The groups are shells around one centre, one inside the other: the same stretched ball of 2 dimensions in 8 sizes.
Known rows, each followed by its group:
[ 2.54  0.60 -2.00 -4.86  2.99  1.18  1.39  1.00 -1.89 -4.03 -1.90]
K_329
[-3.30 -0.63  2.45  6.07 -3.58 -1.36 -1.58 -1.30  2.37  5.24  2.51]
K_239
[-2.00  0.14  2.17  3.40 -2.67 -1.54 -0.93 -0.28  1.69  3.22  0.67]
K_185
[ 2.67  0.36 -2.49 -4.97  3.44  1.64  1.46  0.77 -2.13 -4.26 -1.53]
K_185
[ 1.45  0.94 -0.33 -3.09  1.11 -0.18  0.82  1.18 -0.77 -2.24 -2.06]
K_40
[ 2.89  0.24 -2.92 -5.29  3.90  2.02  1.58  0.67 -2.39 -4.62 -1.39]
K_239
[-3.01 -0.51  2.33  5.50 -3.33 -1.34 -1.43 -1.12  2.19  4.80  2.17]
K_339
[ 1.69  0.71 -0.94 -3.39  1.70  0.38  0.94  0.96 -1.10 -2.64 -1.74]
K_560
[-3.20 -0.50  2.53  5.84 -3.59 -1.50 -1.53 -1.15  2.35  5.10  2.24]
K_330
[-1.17 -0.61  0.22  2.30 -0.71  0.19 -0.47 -0.90  0.58  1.83  1.64]
K_329
[-0.48  0.61  1.25  0.49 -1.16 -1.12 -0.16  0.49  0.67  0.84 -0.73]
K_330
[ 1.92  0.63 -1.30 -3.77  2.12  0.67  1.07  0.92 -1.35 -3.03 -1.69]
K_479
[ 3.00  0.22 -3.06 -5.49  4.06  2.11  1.64  0.67 -2.49 -4.81 -1.42]
K_40
[-2.91 -0.59  2.10  5.37 -3.11 -1.15 -1.38 -1.18  2.06  4.62  2.28]
K_339
[ 1.80  0.64 -1.16 -3.55  1.94  0.56  1.00  0.91 -1.24 -2.83 -1.68]
K_479
[-1.91  0.06  1.98  3.29 -2.49 -1.37 -0.89 -0.34  1.58  3.09  0.78]
K_560

New rows, each followed by its group:
[-2.17 -0.76  1.04  4.13 -1.88 -0.32 -0.98 -1.24  1.33  3.42  2.30]
K_330
[ 2.00  0.01 -2.28 -3.61  2.92  1.65  1.13  0.29 -1.74 -3.20 -0.68]
K_185
[ 2.91  0.79 -2.13 -5.61  3.30  1.19  1.58  1.26 -2.10 -4.61 -2.36]
K_330
[ 1.86 -0.03 -2.20 -3.34  2.79  1.63  1.06  0.22 -1.66 -3.00 -0.54]
K_185
[-2.00  0.02  2.01  3.45 -2.56 -1.38 -0.93 -0.39  1.63  3.21  0.87]
K_560
[-2.54 -0.10  2.41  4.50 -3.15 -1.60 -1.22 -0.62  2.02  4.10  1.32]
K_185
[ 0.84  0.82  0.12 -1.95  0.43 -0.43  0.51  0.92 -0.34 -1.27 -1.60]
K_330
[ 2.59  0.46 -2.26 -4.88  3.22  1.43  1.42  0.86 -2.00 -4.13 -1.68]
K_329
[ 0.14  0.62  0.60 -0.58 -0.33 -0.66  0.15  0.60  0.16 -0.13 -0.97]
K_329
[ 1.53  0.91 -0.46 -3.19  1.24 -0.07  0.86  1.14 -0.87 -2.35 -2.03]
K_239
[ 2.68  0.91 -1.72 -5.25  2.84  0.82  1.46  1.34 -1.84 -4.23 -2.48]
K_239
[-2.41  0.12  2.62  4.17 -3.26 -1.86 -1.15 -0.36  2.05  3.93  0.86]
K_239
[ 3.07  0.83 -2.25 -5.91  3.47  1.24  1.66  1.33 -2.22 -4.85 -2.49]
K_239
[ 0.98 -0.25 -1.58 -1.68  1.85  1.29  0.62 -0.17 -1.05 -1.60  0.19]
K_329
[-1.90  0.25  2.25  3.20 -2.69 -1.66 -0.89 -0.13  1.68  3.10  0.44]
K_330
[-2.20 -0.01  2.20  3.84 -2.80 -1.49 -1.04 -0.46  1.79  3.56  1.01]
K_329
[-2.33 -0.59  1.46  4.33 -2.30 -0.71 -1.07 -1.09  1.57  3.69  2.05]
K_329
[-0.50  0.61  1.25  0.52 -1.16 -1.13 -0.18  0.48  0.67  0.86 -0.72]
K_330
[ 1.92  0.62 -1.30 -3.76  2.10  0.67  1.06  0.92 -1.35 -3.02 -1.70]
K_479
[ 0.73 -0.28 -1.35 -1.22  1.52  1.14  0.49 -0.23 -0.84 -1.19  0.33]
K_560
[ 0.88  0.63 -0.17 -1.92  0.68 -0.12  0.53  0.74 -0.47 -1.34 -1.30]
K_479
[-0.49  0.46  1.05  0.58 -1.00 -0.91 -0.16  0.34  0.59  0.83 -0.48]
K_560
[ 1.55  0.01 -1.82 -2.82  2.33  1.35  0.90  0.20 -1.38 -2.50 -0.48]
K_479
[ 0.12  0.76  0.80 -0.63 -0.49 -0.88  0.14  0.75  0.24 -0.12 -1.22]
K_239
[ 2.27  0.28 -2.19 -4.23  3.00  1.48  1.27  0.62 -1.84 -3.63 -1.23]
K_560
[-1.95  0.10  2.08  3.35 -2.58 -1.46 -0.90 -0.31  1.63  3.15  0.72]
K_329
[-2.88 -0.77  1.80  5.40 -2.85 -0.85 -1.36 -1.38  1.95  4.56  2.59]
K_239
[ 0.03 -0.56 -1.02  0.13  0.90  1.04  0.14 -0.65 -0.42 -0.12  1.08]
K_330
[ 0.75  0.69  0.05 -1.74  0.44 -0.32  0.47  0.80 -0.33 -1.14 -1.36]
K_329
[ 1.81  0.06 -2.03 -3.31  2.63  1.48  1.03  0.29 -1.58 -2.92 -0.67]
K_560
[-2.66 -0.58  1.83  4.92 -2.77 -0.95 -1.25 -1.14  1.85  4.23  2.17]
K_185
[-2.70 -0.12  2.56  4.77 -3.35 -1.70 -1.28 -0.66  2.14  4.33  1.39]
K_339
[ 1.03 -0.24 -1.62 -1.80  1.91  1.32  0.64 -0.14 -1.08 -1.70  0.13]
K_329
